The same things were measured in two ways. Each way mixes the same 10 hidden numbers, adds some noise and spreads widely along 5 directions of its own, which tell nothing about the thing.
Some things both ways: the first way, then the second way.
[ 27  19 -19  19  17   9  -4 -15 -29  10  22   9  16  40  -6  11  -4   9]
[-10  18  19   8 -25  -9 -12  -9 -30 -13   6  10  13 -20 -13 -25 -13   1
  -4  24]

[ -5  10 -22  22  -4 -13  -6  13 -25 -27   6 -19  -4 -14  -6  18 -12   3]
[  6   3  -2  10  -7 -33   6 -15  12   8  19   0  -3  -3  14  -8  -7  12
  10  11]

[ -5   4  -1 -23 -12  -1  39 -20  -4  -1 -15  10  35 -14 -42  54  -8  -7]
[ -5  15   9  31 -11 -33 -17   0   7   4  -2   1 -12 -11   3  -7  -7  -1
 -17  16]

[ 15  21 -19  29  -5   1  27 -19 -21  -8  31 -23  -7 -19   9  29   3   5]
[-20 -16   7  14   8  -7 -17  11  15   0 -20  -2  12 -21  -4  -1 -15 -20
 -28 -20]

[ -5   6  13  10 -24  -3  20 -28  20 -15  -2  24 -16   2  -8 -32  41  24]
[-29 -23   1  22   8  26 -18   3  24 -32 -18  24  12 -15  -9  -4  -9 -11
 -12 -26]

[-29   8   3   0 -12   2   6 -28  10 -29  -2  32   0  11  13   3  33  27]
[  7  12  -1   0 -31   3  16  47 -24  -9  35 -16  -3  28  -3 -12   7  10
 -57  -4]

[-13 -25 -35 -29   1 -31  -3  11  14 -15 -24  11  31 -10   4 -23 -50  20]
[  9  -7  14  -5  -7 -21  17  -3  35  10  -6 -25   3   6   4  -5 -11 -11
  -7   0]

[-11 -27   8 -19  13 -18  11   7   4  -9 -16   4  21 -18 -17  -4 -23  13]
[  0  -1   3  -7 -22 -17   9 -28 -22  -6  17 -17  -7  10  15 -14   2   0
  17  35]

[ 12   5 -13  16   4   4  -8  -7 -34  -8   9   0  27  13 -12  20 -11   7]
[  0  24  -7  21 -18 -21 -16 -22 -21  -8  21  12   7  12   5 -27 -11  14
   7 -13]

[-16   0 -14  12 -12 -16  20  -5  -5  -7  31 -46  17 -22 -21  10   5 -14]
[ 14   0  -7   9   7  14   3  16 -13   2  17   4  12  22   0   1  -1  10
 -11 -19]

[ -4   8 -17  35  -5  -1 -11   5 -11 -11  20 -24   3 -27  -1 -11   3   2]
[ 29   4  -7 -21   5  -6  38 -17  -6  11  18 -19  -7  12   4   6  11  17
  21 -10]

[ 41  22 -31  10  22 -30  -3 -22 -26 -13  25  47  -2  22  -8 -14  -7 -14]
[  3  15  21  -9  -9  13  13  -5  53  -5 -17  -5   7  32  -4   2   2   9
  24   8]

[ 30   2 -28 -13  26  10 -13 -17 -36 -19   0  12   1  18  -2 -23 -17   9]
[-22   2   4  11  15   5  -2 -28  25   3 -39   7 -11  -6  -6   8 -11 -19
  48  28]

[-15  20 -27  -1  -4   8 -21 -24 -11 -21  -1  14   0  13   6   2   3  26]
[ -1  26  20   2 -14 -21  -1 -10  22  -2   7  19  -5   1  10 -22 -22   2
   3  26]

[ -2 -15 -13 -38  10   2  15  -7  17 -19 -27  13  19   5  -6  12 -27  13]
[ -1  -2  -2   8  24   8   7 -13  26   3 -12   7   3   6   6   6 -13   0
  18 -28]

[-20  -5  -8  -8   7 -34  -8   1   6  -4   3  16  10 -19 -22  -7 -16   3]
[ 14   7  28 -13 -11 -25  22  -6  43   5  10 -11  -1  16  29 -15 -17   2
  -9  20]

[  7  -8 -12  13   6 -10  19  -2   1  -4  20 -17  41 -20  -1  19 -16  -8]
[ -7   7 -13 -11  -2   4   2  10  -7  12 -20 -14   4   1 -15  19  16   3
   7 -15]

[-20  11  -8  14  -8  14 -22  -6  10 -18 -23  22 -10 -10  15 -36  20  35]
[  8  -5 -11 -11  13  10   6  -7 -21  -8   7   7  -7 -16   1   8  13  14
  -4 -34]

[  1  -8 -27  -4   2   2  25  -3  11  -6  -1 -43   8 -10  10  25 -31  24]
[  4  -5  -1  -5   9  11   0 -25 -14 -12   0   8  31   3  11 -14 -19   1
  12 -36]

[-14 -14 -23  12 -10 -22 -28   6  -2  -6   4   0  36  -4 -10 -33 -25   4]
[  3  -4  -6   4   7  -4  12  25  32   5 -14  -1  -5  -7  -5   8  -7  -5
 -30 -34]

[-10 -13 -11  -9 -15   5   9  -8  -1   8 -16  -9  40 -12 -13  24 -27  21]
[-29  18  10  25  12  -2 -34 -26 -24 -13 -18  25   0 -43  -5  -8  -7   2
   5 -17]

[ -7  30   1  18  35   7 -19  -4 -16 -10  20  10 -18  16 -18  -8  34  -9]
[ 31   0   0  -9   0  -7   6  11 -33   8  55   6  13  20  20 -14 -13  10
 -24  -4]

[ 24   7  -7 -15  18 -22  28  -5 -14   5   2   7  12 -15 -42  48 -28 -12]
[  8  -5   5  -6 -12 -23  17   4  24   5 -21 -18 -16  -6  10  10   7  -5
 -10  27]

[-10  -1   2   0   3   5  -4   6  -7 -11 -28  20  12  20 -14 -36  18  12]
[ -5  -9 -26  20  14   2  24  22  15  10 -33 -11  -7 -11 -15  34  14   4
   0 -14]

[ 10   5 -27  -4  -4 -10   9 -13  -1 -25   5  -4   3  -9  -5 -20   1  -2]
[ 24 -11  10   0  -2 -11  21 -21  25   5  24 -18  -1  25  -2 -13 -13  -5
  20  11]

[  4  32 -11  -7  30  17   6 -18 -11 -13  -6  36  -1  37   1   8  29   5]
[ 12  26  -8   4  13  21   6  15  -2  10  -7   7  22  31   1  16   5  28
  12 -32]

Other things, the second way, with their names:
K187: [ 13  11 -15   7 -11 -23 -23   8 -48  -3  28  17  -6 -13   6 -13   2   7
 -35 -12]
K502: [ -1   1  14  -4 -25 -22   5 -33 -14  -8  44 -16   1   5  -2 -36 -12  -3
   9  10]
K788: [ 20  10   3 -12 -23  -2  28  31  -7  -6  20 -30   6  25   0  -7  12  15
 -49 -32]
K708: [ 13   3  14  -5   9  11  -7 -13   5  -6  12   9  13  23  22  -9 -10   9
  -5 -24]
K513: [-12  10  22  16 -10   6 -13  -1 -12  -3   5  -3  11   3 -18 -12  -8  -4
   2  22]
K385: [ 17   5 -17   1  11  31   1   3 -17 -15  18  18  -2  25   0   6  14  22
   0 -38]
K115: [-14  17  12  22   9   4   4  16  23   6 -14  -7  -3   8   3  13   4  11
 -12 -15]
K686: [ 22  12   6   0   9   4  37 -29  -5  -5  15 -10 -13 -11 -14   3  15  29
  23 -23]
K827: [  7  17  22 -26   9  -3  23 -17   7   5  -1   4 -23 -34  -2   7   7  12
  15  13]
K33: [ 29  -4  -5 -17  -6  -7  43  -4  10   7   8 -33 -16  16  -6   5  11   5
   3  -8]
K978: [ -6  21  -7  19   5   4 -23  -4 -33  -3  38  31  -6  -7 -18 -12  -2  17
   7 -15]
K237: [  7   5   5  18  -6   6  -3  -6 -55 -13  17 -17  21   5   2 -15   0  12
 -25 -31]
K317: [ -2  28  -6  -1  -5  12 -15   1 -32  -8 -17  18  -1   2   5   7  12  18
   1  -7]
K738: [  9  -6   4 -12  -1  12 -10  24 -15  -2  26   6  17  17  10  -3  -3   4
 -32 -15]
K836: [-26 -19  -7 -12  18  34 -19  15  -4 -19 -43  17 -11 -23   6  27  19  -9
 -23 -21]
K473: [-16  -1  -4  10  -5   5  10  -2  11 -20 -18  10 -26 -25 -11   8  12   2
   3  14]
K366: [ 34   5 -10 -17   4  12  16  -1  -9  -4   6 -10  -4  34  16   5  12  15
  -9 -41]
K923: [ -1 -23  18 -13  -3 -12  14 -14 -10  -6  27 -23 -13  -4  30 -12  -5 -12
 -21  16]
K608: [  4  -8  -1  10   6 -13 -27   5  13  11  13   7 -13   4   3   3  -2 -10
 -13   1]
K671: [ 17  -7  -5  -4 -13  10  22  18 -63  -3  20 -26   7   3  -9   7  21  10
 -22  15]
K634: [  3   2  14 -29   0  12  17  -1 -14 -12  -3   4  -3 -38 -10  12  23  20
  -6  -3]
K826: [  4   6  -2  -2  -1  18  -4   2 -49  -8  27   5  -5  11   3  -7   3   6
  -9  -4]
K996: [ 14   0   4   0  -5 -16   2  -3  24   1  19   4   6   7   4 -17 -16   0
 -15 -24]
K285: [  6   8 -11  -4 -11  12 -21  -9 -49  -9  28  17   1  10  -6  -8  13  11
   9   0]
K930: [  3   2  -6  32  14  -6  -9  20  21  13 -23 -12   6  17   2  12  -6  -5
 -22 -35]
K356: [ 14  -7  -7  10  -1 -11  -7 -21  11  -7   9   7  10  12  14 -10  -8   7
   6 -26]
K892: [-11 -15  -8   2   8  -1  12  13  -7   8 -13  -7 -40 -33 -23  19  11 -21
  -6  29]
K410: [ -6 -14   2  12  -7   2 -32 -11 -19  -9  15  -3  16  13  -2 -10   1  -6
  -5  -8]
K386: [ -9  -9 -16   5  -4   4  25  29  33  -2 -38 -29 -15   7 -15  18  12 -14
 -27 -30]
K299: [  4  17  26   4   3   0 -16 -27   4   0  -1  11  14  13  12 -15 -19   1
  27  22]
K227: [-16  -7  19   0 -20 -35 -34 -10  12   5  -1  -5  15 -24  -5 -17 -12 -18
 -16   7]
K218: [-12  34  15  10 -12 -34   7 -28  -5   6  -7  -2 -22 -19  20  -8  -5  13
  18  38]
K562: [ -5  -3 -16  -1  13  26   7  17  -6  -7  -4   3  -2  12  -1  13   8   4
 -11 -36]
K719: [ -2  17  21  20 -19   9  22   2 -42 -11  22 -31   2   3 -19 -10  12  19
 -11  15]
K141: [ 21  26  -2  -9   6   6  -5 -15 -27   6  17  10  29  28  15 -11 -11  22
  12 -42]
K709: [-13  -6  10  -8  -1  13  -4  12  26  -9 -27  11  -4 -14  -9  11   2 -10
  -7  12]
K518: [ 16  -1   7   2 -10  -9  15 -27  -4  -6  11  -7  15  -5  -1   1  10  24
  24  13]
K554: [-19  12  -9  23  21  -4   5  -9   1  10 -24   8 -22 -30 -14  14  -1  -1
  20  -8]
K633: [ 11   9   7  13  14  -7 -11  11  -6  18  -5   8  17  -1   9   8 -12   5
 -12  -7]
K127: [  8  29 -23  -4   4  23  25  -6 -47  -9  30   8 -23  33  11  -6   8  24
  13 -20]
K203: [ 21   4  -9 -31 -18  -4  21  11   9   3   6  -5 -18   5 -17   4  15   2
  -1   5]
K848: [  9  -4 -22 -13  14  12  -2 -19 -55   8  17   3  -2   0  -3  11  13   7
  32   0]
K579: [  3  -9   5 -17  -6  23  19  -2 -26 -14  32 -12 -21  10 -10  -2  17   2
   1  14]
K189: [  5   3  -6  16  30   6 -18  15  35  20  -4  30   4   1  -8  22  -6   8
   7 -21]
K528: [-17 -17 -11 -10   8  26  12  26  23  -3 -28  -7   9  19   6  21   0 -10
  -9 -13]
K171: [-18  -6  11 -19  10  11 -13  -3   5  -6 -41  16 -10 -33  10  17   8 -10
  -4  11]
K756: [-26 -12  -4 -11  -8  -6  13  16  33  -3 -41 -12 -32 -20  -4  14   5 -28
 -18  17]
K510: [-11   1  -3   7   7  17 -11  -9   6 -13 -25  14  21  12  11  -2 -12  -2
   9 -23]
K369: [-15   3  25  18  -1 -10  -9 -15  12  -2  -3   4   0 -28 -18 -12 -16  -8
   5  19]
K100: [-24   0  21 -20 -21 -12   0  -3   0  -6 -18  -7  -6 -41 -11  -1   7  -9
  -7  34]
K653: [  1 -12   3  11  -9  -9 -12 -21 -36 -14  38   1   9  -2   8 -28 -14  -6
 -12  -4]
K736: [-11 -12   5  -1  -3 -17 -25  14  40   1  -7  30 -20 -37 -17   1  -8 -22
 -17  22]
K163: [-28  10  19  13   4  12 -10  -9  20  -5 -34  -3 -21 -13 -23   1  -2 -19
  12  13]
K881: [ -9  16  -6  27 -11  -2   9  31  33  -5 -30  -4   7  13  -7   4  -2   7
 -30 -31]
K872: [ -3  -5  14  -3   4 -25 -12  -9  29  15  -6   0  18  -5  17  -7 -23  -9
  -3  -1]
K509: [ -2 -11   0   5  13   3  19 -16   8   0 -18 -20  -3 -10  -7  11   4  -3
  14 -16]
K677: [ 16  -6   5  -4  12   9  14 -17  11 -10   1   6  12   9  15  -7 -12   7
   5 -22]
K241: [  4  10  -2   6   2   2   8   3   1   9  -8 -15 -12  13 -11   8   6   0
   5  -2]
K468: [ -4   0   3 -10  -8   1  14   5 -27   0   3 -11 -16 -15  -6   8  13   1
  -7  23]
K507: [ -9  10  -4   9   2  29   5   4 -54 -15   8 -13   1   1 -11   7  23  19
 -12 -27]
K575: [  6   2   8   1   2 -12  -5 -34  10   4 -10  -4  11  10  20   2  -1   8
  30   7]
K442: [ 25  -9 -16  -9   0  -7  32   6   5  14  13 -23 -22  13  -7  13  14   0
   1   1]
K368: [ 27   3 -15 -19 -12  -1  28  19 -22  13  22 -32   8  41   4   3   8   6
 -12 -15]
K969: [-8 14  0  7 -2  9  5  5 15 -8 -7 12  3 12  0 -2 -6  8  3 -5]
K158: [-29   9   9  14   6  20 -21  -5  -1 -11   2  20 -24  -2 -16  -6  -3 -11
  11  12]
K817: [ -4  -6  -1  19  10  14   2   6  26 -10 -16   1   8  15   2   4  -5   1
 -12 -34]
K888: [-22  -3  14   3 -13 -21   2  -9  18  -1 -11 -11 -10 -21  -5  -8  -8 -16
  -1  28]
K467: [-14  24  11  26   6 -17 -10 -16  28   6 -35   6  -5 -13   4   6  -5   9
  16   0]
K232: [ 26   6  -3 -21  -2   5   0 -11 -20  -5  12  -2  -9  26  24  -1  13  13
  -3 -15]
K578: [ -8 -17 -14   2   6   3  14  25   4  -4  -3  -2  -6  -5   9   9  -2  -6
 -30 -14]
K898: [ 22   1   8   9  -2 -12  -2 -11  19   5  28   2  30  34   9 -24 -32   1
   5 -21]
K539: [ 11  -6  -8   3  13   1  -6 -18   0   7   3   8  12  12   6   3  -6   3
  24 -12]
K402: [  1  13  21  -7 -22 -17  -3 -34 -20  -5  33   1  10  -8  -2 -23  -2  14
  24  28]
K186: [  5  28  25  -8  -7   9  13  -3 -22  -6   3  -6 -11 -14  -6   7  25  30
  -1  15]
K869: [ -1  -5  -8 -12  -4   2  32   9  24   2 -29 -22 -19  16   8  16   7 -10
   3  14]
K673: [ 21  -4  -5 -24  -7  -1  12   8 -40   3  15 -20  -4  -2  -2   3  15   1
 -23  -9]
K910: [ -7   0   7  -9 -15  -3  -8 -16 -25   0  17  -4 -21  13   1 -14  -7 -22
  21  58]
K253: [  4  11  15   9  -1 -11  11   2  29   9  -4 -15  -1  18   5  -9 -18  -6
  -9  -7]
K10: [ 32 -11 -17 -17  -9   3  22  21 -30   5  36 -22   5  30   5   4  14  12
 -24 -19]
K659: [-12 -51 -21   7   3  17   1  27 -12 -24  -9   1  16 -23  -2   8   2 -17
 -48 -31]
K967: [  8   4  12  -6  -3 -14  20 -12  41   5  -3  -4  -2   4   0  -8 -16  -5
  15   8]
K220: [-11  -6   2  19   0   2 -34   4   6 -15  11  34  14 -18  -8  -8  -7   2
 -16 -15]
K791: [  3   3   0  11   0 -17   4  -7   5  -1  13   2  -6  -9   8  -9  -8   4
 -10 -17]
K251: [ 8  5  4 -1 10 -2 12 -3 15  2  9  8 -9 -4  4  3 -1 11  1 -9]
K474: [-19   3  -1  10  14  37  -9  15 -31 -13 -10   6   8  -3 -13   6   3  -1
 -14 -28]
K522: [ 22   0 -14   0 -16 -16  15   5 -34   0  38  -6   2  26  24 -12  -3  10
 -13  11]
K818: [-16  -3   9  12   1   7  -4  26  37   3 -33  -3  -5 -16 -36  15   3 -15
 -12   5]
K287: [-18  12  22   0   9   6 -16 -14 -20 -16  13  30  14 -30  15 -20 -21   8
 -12 -19]
K627: [  4   0 -12   7  -4  12   2  14 -12 -10   7   1   0  16  -2  -1   3   5
 -19 -21]
K205: [ -8  16   3   6  26  10 -30  10   2  18  -1  40 -11 -23 -23  16  -2   2
  14   5]
K99: [  3   4  16   3   2  -9 -18 -21   0  -7  13   8  -2  10  33 -18 -13  -1
 -10  -4]
K536: [  0  20  23  -5  -3   8  21 -10   3  -6  -1 -14 -30  -7 -10   8  25  19
   8  20]
K73: [-13 -12 -21  16  -7   0 -19  -5 -23 -13   9  17  -9  -4  -7  -7  -2 -10
   2   5]

Some of these things the first way, each followed by its name:
[  9  -1  -5 -34  29 -13  24 -14   1  16   2  19  28   6 -41  10 -10 -17] => K299
[  4  27 -38  -5  -2   1  14 -16   1 -35   5 -14   0  -5  -4  27   9 -12] => K189
[ -9  -2 -30  -5  18  -1 -31  -3  -1 -18 -10  11   1  19  20   7 -36  37] => K287
[ 28   0 -18 -34  26 -18  31 -10  -1 -25 -21  40   3   9  -3   9 -20   3] => K410
[-18   3  12  24 -16 -11 -17  -8  -1  -1  14  14  16 -14 -31 -57  43  -7] => K385
[  0 -20  -2 -18  23 -34  -5   8  10  21   3  11  31 -30 -40 -10 -41  -8] => K171
[ 16  -6 -15 -16   8 -18   7 -10 -10 -11  -8  24  10  15 -17  -2 -20   6] => K817
[  4  -6  15   7  29 -21   5  -5  -8 -10  24  14  -3   3 -15 -23  12  -4] => K528
[  4   5  -5  -8   2  -6  32 -17 -24   7   9   2  29  -6 -35  21   4 -13] => K930
[ -4  -4 -11   4  25 -37 -16   7  -2  -9  22   8  13  -4 -18 -23 -17 -13] => K738
[-13 -16  19  40 -26 -33  28  14  11  11  33 -54  -2 -37 -31 -20  16  -1] => K659
[ -7 -11  10 -19   3  -3  24 -23  13   4  -1  18  37  -5 -28   8   3  -3] => K253
[ 27 -10 -21 -20   9 -27   7 -13   3  -5  -4  33  48  21 -26 -13 -25 -15] => K818
[-17  11  -8  16 -23  -1  11 -14   6 -13  11 -18   0 -34 -10  13  17   6] => K251
[-11 -18  17  -5   6 -16  -1  -4  -3   1   6   9  21 -22 -29 -27  -2   3] => K869
[ 12  10 -18 -13   7   9   8 -14  -2 -35 -19  16  -5  -3   4   7   0   8] => K442
[-41   3  -5   8 -39  39   2 -22   5 -23 -17 -23  11 -26  16 -12  31  40] => K554
[-23 -33 -49 -57 -10 -29   3   7  22 -19 -45  -3  34 -32  -1  -2 -73  25] => K366
[-12  -4  15  -4   4 -24  26 -12  15  16  24   2  19 -36 -46   2  10 -19] => K708
[-17  17  -2   7  11  -2  26  -5  -9  24  25 -31  25 -19 -40  26  18 -24] => K633
[ 32 -25  10 -17  33 -12  -6   3 -19  -6  -2  13  40  22 -49  -2 -31 -15] => K73
[ 20  42 -18  24 -18  38   8 -32  -5 -23 -22  32 -25  16  19   9  34  30] => K686
[ -2   2  18   9  -4  37  15 -34 -19 -22  24 -31   7 -11 -14  56  15   5] => K127
[ -9 -16  -6  -7   2   4 -24  -3   6 -20 -16  13  52  21 -18 -14  -7  -3] => K978
[-20  15  33   5  30  11 -10  -3 -10  -3  -5  35  -9  20 -29 -25  53   3] => K522
[-21   2   6  -1   6 -14  11  -9   6 -23   4   6 -37 -43   7  -4   5  22] => K923
[-28   2 -12  23 -21  -8 -18  -5  10 -12   6   2  16 -18  -1 -35  17  13] => K996
[  4  10 -19  18  -6 -11  14 -18 -20  -4  31  -9  17   1  -6 -19  14  -6] => K513
[-24 -32   0 -26  -4 -12   7   5  23 -10 -22  -1  27 -11 -14 -18 -19  19] => K653
[  4 -12   3 -16  16  -3  11 -12   5 -16  -4  14  16   4 -12  12 -12   3] => K562
[-35  11  38  23 -18  16  26 -19  14  -9  17 -10 -18 -31 -11   2  61  12] => K578
[-11  -3 -23 -24  10 -25  18  13   0  -6 -21   3  10 -23 -10  -5 -22  11] => K575
[ 17  20 -17  27  13   1 -14 -13 -31 -21  13  28 -13  13  18 -14   8  18] => K888
[ 27  14 -24  11  14  -1   9 -10 -25 -14  25 -15   5  -6  -9  25 -10  -7] => K285
[ -2   7   6  -8   1   7  15 -27   9 -16  -4  19   9  14 -10  17  16  11] => K969
[ 33   7  -2  -2  29  -7  25  -7 -14   5  22 -16  17  -6 -38  31 -10 -29] => K539
[ 17  13   9   8  19 -10  10 -19  -2   1   5  58  16  23 -13  21   5   3] => K788
[ 11  11   2 -15  25  23  13 -29  -7 -15   1  18  -8  15  -7  30   6   8] => K826
[-25  -8  12  17  -3 -21  22   8   5  21  15 -27  23 -17 -34 -29  22  -7] => K671
[-14   9 -33   8  -6   1   4  -5   2 -10   2 -18   0 -34  21  -1  -8  25] => K673
[ 11 -10   5  -5  27 -31  -8   1  -7   8   5  30   6 -19 -32 -19 -29  -1] => K836
[  2  -4 -19  14  23 -11 -12  10 -17  18  27 -17  47   1 -23  -3 -25 -11] => K141
[ 11 -15 -19 -15   6 -17   7  -8 -17  -5   3   2  42  -8 -23  -1 -28 -12] => K241
[ 18   7 -33   1  -4  -4   6 -16 -11 -15   2   3  14  12   1   7 -18  10] => K369
[ -8  -6 -22 -17 -23 -20  15 -15   9 -19 -18  21  19 -29  -7  10 -21  15] => K536
[ 15   0  17 -10   5  -4  29 -25  -6   9  -8  44  43  38 -38  37   3  -3] => K881
